The same things were measured in two ways. Each way mixes the same 9 hidden numbers, adds some noise and spreads widely along 6 directions of its own, which tell nothing about the thing.
Some things both ways: the first way, then the second way.
[  3 -12   4  -4  13   6   3 -11   7  -6   8  -7   5   8 -16  -6 -12  22
 -10]
[ 17   3  -3   9   1  -1  -6   1  17  -7  -1   5   8   1  -7 -35  -7   6
   0  20   3  -3  15 -15  -6  12]

[  9 -28  12  -6   2  -9   1   2  14  25  14 -13   4  -6   5   6  -5   0
 -21]
[  1  -2  11  -5  11   4  11  -3   0   2   4  10  -7  -4   6  -2  -4   6
 -13  16  -3 -12  19   7 -11  -9]

[  8  -4  -9   8   4  -8   5  -1   9   6  -2  -3   2  -3   6 -16  -5 -13
  -2]
[ 12   0   3 -16  -6 -14   0   8   9  -1   6   9  18   5 -30 -16  -3   9
   6   4  -1  -8   4  -6  -1  12]

[  2 -20  -2   6 -10 -35   9 -18  -4  18 -10   7 -22 -20   2   5  -1 -11
   8]
[ -6  -9  -9  22  -6   0  -9  13 -17   3  -8  -5   1  -2  -5  12   4  -4
   2  -5   6  -5 -19  -6   5   4]

[ -3  -7  19  13 -14 -10  -3  -6   5   4  -7  10  -4   8  -9   4  -7   6
 -10]
[ 10  -5   6   3   6   1   3   7  23  -6  -5  17  11  -6  -8 -10  -3   1
  -6   5  -4  14  -1  -5  -8   9]

[ 11 -12  15  -9   7  11 -16  -1   2   8   4 -15  19  -6   5   9  -3  -1
 -13]
[ -2   4   8 -23   3   3  20  -2   8 -11  -4  11   2  -9  -7  -1   0  -1
   6   9  -2 -17   7   4  -7  -8]

[  1  -3 -14 -11  11   6  -7 -11  -6  11   1 -26   5  -6   6   5   0   8
  -4]
[  2   2  -8   4 -10  -4  -5   2 -23  -1   5  -9  -8  10  -9  -3  -1   9
   6  10   4 -15  13 -10  -8  -9]

[-21   4 -14  13   0   2 -18 -10 -29   3  -2 -15  -7 -10   0  14  -4   3
  -5]
[ -3  -7  -4 -13   4  11  19   2   1  -9  -4  -2   8  -4   9  22   1  -9
  -4 -13  -8 -21  -6   7   4  -1]

[  7  14 -14  -2  -4   0   8 -14   1  -6  -6   2  -5   3  -6  -3   1   3
   1]
[ -9   0 -16  33 -11  -6  -6   6 -13   2   2 -13   1   6   3  -3   3  -2
   4   1   2  20 -17  -9  11   2]

[ 18   3 -17  -8  28  25   1  -6 -21 -16  13 -19  15  13   4  10   5  -9
  -2]
[ 14  -9  -7   6  -9   2 -14   3  -3   8  -7 -10   9  -9  -1   0  -3 -18
  -6  -5   6  -7  -6 -12  12  17]

[ 11  -8 -10  10  -3  -2  21   0  22   7  13  -6   6   6   1  -5  -2 -28
  11]
[  1  11   9 -12  11  11  18 -19   7  -6 -10   8 -11  -8  -4  26  -6   3
  -2  -4  -5 -10  17   7 -17 -14]

[-10  -6  -1  23  -8 -24  -5 -12  -5  16  -9   3 -13 -10  -5  -2   4  10
 -20]
[  4  -8  13   2   9  11  16  -2  -8  12  -4   6  -2  -1  -5  12   1   4
  -9  12  -5 -12   5  -3  -4  -7]

[ -2  -9  10 -10  -5 -22   1  12  -7  17   4   6 -14 -31   7  11   7  -7
  -5]
[ 13  -3  -8   9   2   9  -6  -5  -4  12  -9  -8   2  -9   1  12  -5  -8
 -10 -17  -1  -1  -2  -3  -2  14]

[  4  -1 -11  10  -1  -4   9  -3  16   7  -3  -9   6  -1  -1 -13   3  -5
  -2]
[-23   0  -6   4  -2   4  25   6 -17   0  -4  -6   5  -8  10   8  12  -8
   1  -9  -6   1 -26  13  10   0]

[  1  -4  14  -4   7  13   6  11   0 -19  -4  -3   9   6  -6  -4  -7  -7
  23]
[  7   5  -6 -15  -9   0 -10  -5  -8  -6  -3  -1  -8   0 -26   0  -9   2
  22   0   5 -21   9  -9  -9  -9]

[-17  -6  28   7 -22 -16 -12   8  17   8 -20  15  -7 -14  -9 -13  -5  20
  -9]
[  1 -17  -5  19 -14  12 -13  -5 -10  11 -15  -4   4 -14 -23  -1  -5  -6
   8 -10  10   1  -1  -3   4   0]

[ 10 -10   3  -5  10  -1  -3  -8  -1  -9  -8   4   4  16   2  -7  -7  -4
   3]
[ 11  -4   6 -17  14  -2   3   9  30  -9   3  22   9   0 -14 -10 -11   4
   1   4  -8  -4   0  -1  -5   7]

[ -5 -27  -2  -9 -13  -7   2   6  20  14 -10 -13   2   3  -3  -5   4  -2
 -35]
[  0 -16   1  -3  -3   3  14  17  -1  -3  12   5  11   7  13 -20   4  -4
 -11  12 -13  20  -8   0   0  -1]

[ -4 -15  -6  -1 -10 -15   1  -6   3  14   4   1 -17 -29   4  -2   1   0
 -11]
[-12  -4  -3   6 -20 -13 -11   2 -18  -3   7 -10  -4  -4  -2  -8  -1  -8
   8  22  17 -19   8  -5  17 -11]

[ -7  11   1   4   4   7  -7  11 -14   1   9  -5  -3   2   6   4   5  12
 -11]
[ 11   6  11 -31  -6 -19  -3   3  -8   5   7   7  -3   7 -17  -4  -6  -3
  -1  13   4 -23   9  -3   1   2]

[ -4 -15  -2  -7  -7  -4  11   3  17   4  -4  -5  -6   5   2  -9  -3  -1
  15]
[ -4   8   1 -20  -7 -14  -4   4  -6 -15   6  11 -13  12 -15  -6  -7   6
  14  11   4 -12   7   0 -12 -15]

[-15  -3  -3   5   3  -8  -3   0  -4   7  -6  -7  -2   8  -5   4   5   8
  -5]
[ 26   0   5 -21  12  14   3   1  22  -3 -13  15   5  -9  -9   3  -7  -4
  -9 -11  -9  -4   5  -5 -23  15]

[ 18 -27   7 -19  23  11   0   2  13 -17  -2  10  18  16   7  -9  20 -17
   9]
[ 22 -17  -1   3   9  14  -3   5  18   1  -8   8  12   3  -5  11  -9  -5
 -14 -14  -9   6  -3  -7  -5  13]

[ 12  25  -6  11  13  24 -15  -8  -9  -8   1 -16  28  21   4   3  -6  -7
  -1]
[  3   2  -2  -9   7   3  17   4  28 -11  -4   9  22 -19  -6   0   1   0
   0 -14 -10   9  -3   6  -6  14]

[-27  -7 -10  28 -19 -24   7  -5  -5  12 -11  -9 -25  -4 -13  -8 -26   4
  -8]
[  2  -9   1 -15 -11  -8 -12   8  -6  -2   4   4   3  -4 -24 -13  -5  -1
  13   9   9 -26   7  -3   3  -3]

[ 18   1  26 -16   9  22  -8  -1  -7 -11  11 -10  20   5 -14  20 -20   9
 -23]
[ -1   9   3 -12   9   9  18  -9   7  -2  -9   3  -3  -9   1   1  -3  -8
   7   3  -5 -12  -8   1   6  -1]

Other things, the second way, with their names:
j918: [ 11   5   2 -26  -5   2   9  -2   2 -13   3   5  -6   1  -3  -1  -4  -1
   4   9  -7   0  16  -6 -19 -12]
j583: [  3   5  -7  -4   1   0   7  -2   8 -12   4   2   2   5   4  -7  -5   5
  -2  -4  -7   5   9   3 -11   0]
j936: [  7  -3  -6   4  -2   0  -3  -8   4  -1   7  -2   5  -4 -13   6  -9  13
  -1  -8  -3   0  25   2 -10  -5]
j264: [  4   4  -7   5  -1   2   6   3  17 -22   1   4   6  -6   7 -24  -1   5
   3  16  -1   6  14  -9 -13  -1]
j627: [ 16  -3   5   6   1  -6  -8   4  18   4  -7  11  14  -3 -17  -9  -5   0
 -10   0   3   6   2  -7  -3  19]
j844: [  8   6   1  -5   5  -2   2  -6   3   0  -2   5  -8  12 -14  23 -10   5
   2  -7  -6   1   1  -5  -7  -6]
j928: [  5  14   6 -14   8   5  11 -19   4 -11   3   4 -23   7   8   8 -13   4
  -1  18  -3 -14  29  -3 -15 -22]
j269: [-13 -18   1   8 -14  -8 -11   5  -9   1   7  -2   4  -7  -9  -1  -5  -7
   4   7  12 -10   4   5  19 -10]
j954: [ -7  -1   3  -7  -7 -19  -9  11 -11   5  11   5  -2  -3 -19  -6  -2   0
   9   9   7  -9  -4   3   7  -4]
j880: [ -4 -15   7   8   0   3  -4   4  -6  10  -8   9  -2   0 -12   9  -5  -7
  -3  -2   3   1 -14   4  10  -2]
j995: [ -7   3 -12   9  -3  -4  -2   5  -1 -10   8  -9  -1 -16  21  -4   1  -7
  -3   6   3  -2   7  -1  -1   0]
j130: [ -7  -7 -17  22  -2   3 -17  -6  -4   5   6 -17  -6 -22  17  -1  -9 -15
   0  -5   8  -2   4   5  15  -1]
j106: [ 12 -11   2  -9  -9   5  -6   0   7   2 -15   1  13 -16 -11  16  -2 -19
  -7 -16   6 -10   1  -3   2  13]
j277: [  5   8 -12   4   0  -1  10   6   4  -6   3  -8   9  -5  18 -12   5  -5
  -8   1  -7   9  -5  -6  -3  15]
j35: [-10   4   8  -5  10  -5   3  -2   5  -2   7   6 -15 -21  16  10  -6 -12
  -3  15   3 -12   8   8   5 -12]
j869: [ -8   7  -1   5   1 -19  -7   2   4   1   8   0   0  -8   2  -1  -6  -7
  -2   8   9 -13  -3   4  18   7]
j709: [  2  -3  -9   8  -9  -7 -22  -3   6   2   4  -7   1 -24  -8 -19 -11 -12
  11   5  12  -4   9  -3  11   4]
j874: [-11  -6  11  -4  11   2  10  -5   4   1   5  16  -9   0  -6   6 -10   7
  -2   5  -4  -2   8  17  -1 -18]
j503: [  5  -8   4   8   7   9   5   1  14  -4  -2   8   4 -12   3  -5  -4  -2
  -6  11  -3   5   8  -4  -4  -2]
j132: [  4  -4   6 -10 -10  -3 -16  -6 -10   2  -1   3 -14  -4 -21  -3 -11  -5
  12  16  14 -23  18  -6   1 -15]
j385: [ -6 -12  -7   6 -13  -3 -10   8 -29   4   7 -11 -11  10   2  10  -2  -7
   3   6   4  -9  -7  -5  10 -14]
j699: [-15   0   1 -14   4   5  19   2  -2  -2  -3  -3  -3 -22  27  21   5 -30
  -6  -7  -6  -2 -23  13  17  -2]
j444: [  9   6 -13  -3   8   8  10   1   0   1  -1  -6   3  -1  -1  23  -1   3
   0 -25 -17   8 -11  -1 -12   7]
j943: [ -2  -7  -1   0 -12   4 -17  -5 -15   2 -12  -7 -15  -7   1  12  -8 -24
   3   3  16 -26   0  -4  14  -7]
j817: [  1   3  -2 -11 -11  -5   6  -2 -13  -1   2  -6  -2  10  -1   3  -1  -5
   0   4   0  -9   2  -2   3  -5]
j546: [  9 -12  -9  20  -4   8  -3   8  -5  -7   6  -3  -1  12   5  -1  -2   9
  -5   9  -7  19   9 -16 -14 -10]
j558: [  3  12  11 -35   3   1  24 -10  13  -3  -9  11   7 -14 -14  -7  -2  -7
   6   2  -2 -21   2   9   1   6]
j581: [ -3   8  -2 -19   5   1  16  -5  -9  -9  10   2 -13  13  -1   7  -6  12
   6   3 -10 -14  13   6 -13 -19]
j727: [-16 -11   2  -2 -12 -15  -8   8  -6 -11  20   5  -7   0  -6  -1  -7   5
  10  19   6  -4  16   4   3 -27]
j54: [  2   5   3 -23   8  -1   3  -5   3  -1   5   4 -11  -9  11   3  -9 -11
  -7   1  -3 -14   9  10  -4  -3]
j771: [  5  -7  -5  11  -3   6 -14 -10  -7  -1  -4   2 -14  21 -21  11 -16  11
   7  -3   3  -5  12  -6  -7 -16]
j315: [  4 -15   5  16  -2  14 -10 -10  -5  14 -19   1   1 -14  -9  10  -6  -9
 -12 -10  11 -11   7   5   2   5]
j721: [ -8  -6 -19  10 -14  -7 -15   6 -16   3  14 -17   1 -12  -4 -14  -4  -4
  16  -1   5  -3  -2   0  12  -3]
j908: [-14 -11  -2  -3   2   2  10  13 -11  -5   2   0   0   1  13  22   4  -9
  -5  -7  -5 -10 -19   9   9  -6]
j866: [ 11  -8 -15  17  -3   6  -7  13   1 -11   0  -4   4   6   9   0   0   2
  -7  -1  -5  12   0 -15 -13   4]
j26: [ -3   6  -2   0   8  -6   9   6   3 -11  18   7  -9   6  11  -5  -3  13
  -4  14 -10  14  12   2 -17 -14]
j475: [ 21   9  -7 -10   1  -1   2  -3   5  -8   2  -2  -1  20  -3   6  -7   8
  -4  -1  -9  -6  12 -15 -14   4]
j562: [-10  -9  -5  -2  -8   7   3   2 -27  10   1 -13  -6 -15   8   9   3 -15
   1  -5   1 -12  -8   8   8  -6]
j754: [  7 -17  -3   9   3   5 -11   0   2  12   0   0   3   0 -12  15 -12  -5
  -4 -16  -3   2  -7   2  10   4]
j175: [ 10   8 -15  -1  -1 -13   2   6  21 -15  10   0  18   5  -1  -3  -4  10
  -4 -14 -10  15   7  -2 -12  15]
j969: [  4 -15  -7  -7   0   2  10  19  14 -12   9   1  23  -8  14 -14   4  -9
  -8   2  -9  -1  -6  -2   6  13]
j552: [ -1   0  -6  -6 -20 -17 -14  13 -20  -7  10  -2  -6  11 -24 -17  -1   4
  23  21   9 -12   1 -15   1 -12]
j780: [-11 -13   4  11  -3   8  -5  -4   9  -2 -13   6   2 -20  -9   3  -6 -14
   7   1  11  -6  -4   4  15  -5]
j287: [ 22   8 -11   2  11   4  -3  -3  10   0   6   1  -5   9  -3   1 -11  10
  -3  -9 -14  18   7  -9 -21   5]
j392: [  1  -7 -20   4 -13  -5 -16  14 -17   2   4 -15   5  -1  -2 -14  -1 -10
   8  -6   6 -13 -14  -5  13  12]
j989: [ -1 -11   4  -5  -3   6  -6   0  13 -10  -5   5  -2 -18  11  10  -8 -22
  -5   3   6  -5   6   2   6  -7]
j77: [-16  16  -9  -5   2  -4  16   8 -20  -2   6  -7 -12 -14  24  -3  10  -9
   2   4  -6   5 -15   9  -6  -3]
j992: [ 15  -3  10  -6  10  15  -1  -8   9   9 -13   9  -8 -17   0  -3  -8 -13
  -8   7   1  -6   6  -3  -6   4]
j863: [  0   7   8 -10   3  -9  -8  -6   1   1   2  10 -16  -6 -20   0 -12   1
  14  16   8 -18  11  -2  -1 -13]
j41: [-21  -5 -17  10  -3  -3  11  22 -20 -11  11  -6   0   8  11  -2   9   4
   8   1  -8   2 -23   4   4  -8]
j626: [ -8   1 -20  19   1  -1   7  17 -10  -8   6 -10   5   5  17  -1   7   4
  -3  -3  -8   5 -18  -3  -1   8]
j158: [ 10  -4   2   6  16  14   3  -8  13   0  -1   8  -7  -3  -1  -3 -12   7
  -4   8  -5  -6  17  -2 -10  -5]
j517: [ 15   3  -3  -5  11   9   2  -7  19  -8   7   4  -8 -10  19  -8 -12  -3
 -11   5 -10  16  22  -1 -19  -4]
j108: [  6  -4   1  -1  -3  15  11  -5  12 -10 -21   5  11  -6  -2  16   1  -7
 -10 -16  -1   0   3   1 -10   6]
j803: [-22   7 -16   8   3  -2  -1  -5  -7  -5   9 -13 -10 -20  15   2  -5  -7
  12  -4   4 -14  -2  14  13  -8]
j755: [ 31   8  -8   7  -4  13  -3 -11   3   3 -18  -8   1   6 -14   9  -5   0
  -1  -7  -4   7   6 -26 -16  12]
j147: [ -2  -3   2   4  -4   7  -8 -15 -10   9  -8 -10 -16 -15   7  23  -9 -22
  -1   4  11 -18   5  -1  16 -11]
j292: [ 12   1   5  -7   6   7   8  -8  15  -1  -7   3   3 -15   7   7  -6 -12
 -11   0  -2  -3   9  -3  -3   5]
j608: [-14   4  -1 -11  -6 -11   7   4 -11   1  10  -1  -1  -8  -3 -11   1  -4
   9   8   1  -7  -6  10  10  -6]
j298: [  7  -7  -9  10 -10 -10 -13  16  10  -8  -1   6  17   3 -17 -20  -2   2
   3  -1   3  12  -7 -10  -1  15]
j662: [ -6  -9  -7  13  -2  -8  -8  14 -16  10   6 -11   5 -12  12   8   4 -12
 -10   0   6 -15 -12   0  17  11]
j726: [ -7  -5  -8  11 -11  10   1 -10 -10   2 -17 -11   3  -7   0  24  -1 -16
  -2 -22   6  -5 -11   6  12   2]
j445: [ -7 -14 -11  26 -14   2 -21  -2   1   1   1 -11   2 -21   4 -17  -8 -18
   6   8  14   7   1  -3  21  -1]
j957: [  6  14  -3 -16   6   4  22  -3  -9  -9  11   1 -10  12   1  -1   0  20
   3   9 -15  -2  20  -2 -29 -16]
j650: [-15  -9   3   0  -9  -4   3  14  -7  -6   4   2   2 -18  11 -19   6 -16
   4  24   8  -7  -6   0  12  -5]
j453: [ 13   6  11  -3   8   8   0 -24  12   1 -11  13 -15   7 -17  -1 -18   9
  -2   8   2  -7  28  -2 -15 -11]
j150: [ -1  -6 -10  24  -7  11 -19 -11   1   4 -20  -7  -2 -22 -13   6  -8 -13
   9 -11  15  -8  -1  -3   8   4]
j763: [-17  -7   0   3 -16 -22  -7  17 -19   1   9  -1   7  -8 -17  -4   6   1
  10  13  14 -22  -3   2  13  -3]
j768: [ 13  -1   2  -6  -3   4  -6  -8  -2   5 -11   1  -2   4 -19   1  -9  -3
   2   2   6 -25   7  -7   2   4]
j962: [ 17 -18  -6  13 -12  19 -17  -3  -6   4 -16  -8   2  -4  -7  -2  -7 -13
  -1  -1   8  -7   4 -16   2   4]
j607: [ 12  -3  13   2   7   8   1 -14   8   6 -15  17  -6  13 -27  13 -13  10
  -6  -2   0  -5  11  -1 -11  -4]
j548: [-12   4   5 -15   2   1  10  -5  -8   3  -4   1 -12  -8   8   6  -3 -19
   2   5   2 -18 -13  10  16  -6]
j883: [ -6   8  15 -25   0   1  26  -4  -2  -4  -9  13  -4   3  -9   7   3  -6
   4  10  -4  -8  -7   3   0 -11]
j6: [-4  1  1 -1  4  5  8 -3 -7  1 -5  2 -6 -1  5 -1 -2 -4 -3  2 -1 -9 -2  6
  0 -2]
j191: [ 11   2  -5  -3  -3   7   2 -14  -6   2  -4  -5  -3   9 -26  13  -9  12
  12  -6  -2 -17  14  -9  -6  -9]
j113: [ 13  14   6 -10  10  -1  15  -6  -3  -1   0   8 -13  22  -4  13  -6  14
  -9   7 -10  -4  10  -6 -20  -6]
j465: [ 11  -2  -9  22   1  12  -2  -7   9  -4  -9  -3   4   0   5 -10  -6   4
  -9   1   0   8  15  -8 -10   5]
j329: [-19 -17 -13  15  -6   4  -4   9  -7  -8  11  -8   1 -13  12  -9  -2  -7
   7   4   3  -2  -3   7  14 -12]
j949: [ -9  -3   1 -15   7  11   4  -1  -3  -6   2   1 -19 -26  20  10  -4 -21
   5   8   0 -15   2   7   0 -17]
j900: [ -7 -11   5  -8   4  11   8  -5  -3   8  -2  -1  -3 -24  19  16  -3 -25
 -13  -9  -2  -2  -5  16  11  -3]
j661: [ -2   0 -11  10   5   5  -6  -2   1   4  -2  -3  -5 -12   5   8  -6  -9
  -2 -20  -4  16 -10   9  -2   6]

Some of these things the first way, each followed by its name:
[ -4  13  13   3  -4   6  -5  14   6  -3  -2   1   5   2  -3  -8  -5  13
 -10]
j608
[ -7  12   5  -4  11  24  -2  17  -4 -11  16 -10  11  24  -5   6  -2  13
  -8]
j54
[ 27 -24   9 -23   3   4   3   2  37  11   6  -5  22  -6   8  -8  15  -8
 -18]
j883
[  0 -12  -2   8  -1  11   5  -6   6  -4   5 -13  12  30 -12   8 -13 -12
 -11]
j908
[-15  -1  -2   6  -7  -7   4   3 -14   2  -6  -9  -8   4 -13  14  -6  -2
 -13]
j949
[-19   0 -11  19  -4   3   7 -13  -2  -6  -3  -9  -8   9 -17  -4  -9  13
   6]
j264
[  7  -1  -4   3  -4  15  -7  -3   4  -4  -4  -8  12  22   8  -2  -7 -15
   0]
j727
[ -3  -3  -6  -8   9   1  -5   1   1   6   7  -4   3 -11   3   4  15   2
  -2]
j995
[  3 -10  -4   2  11   1   9  -8   5  -9   0  -3   3  19 -11 -10 -11   4
   1]
j158
[ -6  -6  14  10  -3   4   5  -3 -16  -5  11  -4 -11  -1 -12  10 -25  10
  -2]
j768
[-12  -5 -11  -9  13  -1   3   4   0  -8  -7  -5  -3  -1  -7 -13   3  11
   2]
j392
[-16  -2   9  -6  -5   0  -6  14   2  10  -5 -12   2 -12  -1   6   5   7
  -2]
j957
[ -8  -8  -5 -12   3   5  -5  -8  -6  -2   6  -7  -5  -1  -6   8   3  17
 -12]
j943
[  7 -13  14 -11   2   6   2   1   1   8  12 -14   4   1  -3  11 -15   7
 -12]
j6
[ 16  -7  12 -10  13   0   3  -4   1 -11  -2  13   1 -12   8  -9   6  -2
  29]
j150
[ -7   0 -12  18   0  -9  18  -6  -3   2   1  -8 -10  17 -17  -1  -7  11
 -16]
j992
[ 21  -7  11 -30  28  11   5  15  25 -17   9  11  23  -3   6 -20  10 -10
  21]
j803
[  2 -12  14   2  -6 -11 -11  -6  -7  25  10 -10  -8 -14   9  13 -13  10
 -15]
j315
[ 4 10 11 10 -2 -2 -1  6  1 -3 -5  6  2 11  3 -7 -6  4  1]
j954
[  1  -4 -15   0  -9  -9  13   6  13   7   5   1   0  -3  -7   2  12 -20
 -24]
j699
[ -4  14  12  -6  -5  -3 -11   7  -6   0  -2   4  -2  -9  -6   3 -12  12
 -17]
j709
[-10   1 -27   4  10  11  16  -2  -4 -16   8  -5  -6  10  -7  -5   9  -7
  16]
j475
[ 24   2  -8  -3   8  12 -10 -26 -15  -3  -3 -14   8   9  10   5 -14  -3
  -1]
j780
[-13 -20  -6  -8  -4  -7  -5 -12  -2   8  -8 -13  -8 -10 -10   5  -2  12
 -23]
j962
[ -1   1  -7  -7   3  13   2   7  -9  -3   8  -9  -3 -12  10   4  10  -2
   3]
j817
[ -2   9 -13  16   3   2   8  -1 -25  -6   9  -2 -12  -5   4   9   6 -11
   8]
j292
[ -6  14  -1  20   1  21  19   4   2 -24  12  -2   1  35 -27  -8 -15  14
  -5]
j548
[  0  15   0  16  -3  13   7   1  -4 -24  -3   4   6  42 -16  -5 -21  -7
  -3]
j754
[ -4   3  11   0  -2  -2 -26 -14 -10   6  -9  -2   4  -2  -3  12   1  22
 -24]
j503
[  8 -16   7 -19  19   6  -2  -2  10  -7  -1   1  15   1  -1   0  14   2
   9]
j626
[ -3 -13 -23  -8  -1  -7  -2 -15  -4   4 -17  -8  -8  -5   9   0  19  -7
   5]
j546
[ 8 10 -4  3  5 -8  3 -8 -2  0 13 14 -9 -5  1 -3 -2  4 -3]
j869
[  3  13   2 -12   7   4  -7  10  -2  -6  -9   2  14  -1   2   4  15 -12
   6]
j444
[-11   4  14   2  -9 -11  14  21  10   8   2   1  -4  -6 -12   4   7   7
  -5]
j77
[ -4 -12  -2  -6  -8   5  12  -7  24 -11  -5   2  -2  21 -12 -14 -15   2
  11]
j771
[ 25   1  -9 -15  32  16  -5   5   7  -4   8 -10  23 -14  22 -21  20  -1
   7]
j558
[  8   3  14   1  -3  11 -11 -14   5   1   5  -3   7  22  -1   2 -16  20
  -6]
j607
[  0  12   5 -10   4   8  -8  12  -4  -8  -8  -7   9  -1  -2  -4  -9   0
  -6]
j721
[ -1  -3   6  -8   4  11  -4  -1  12 -14 -14  -2  13  14  -9 -11   2  13
   0]
j552
[ 10 -25   6  -3   9   1   1  -3  13   3   0  -7  12   2  -1  -5   8   1
 -15]
j650
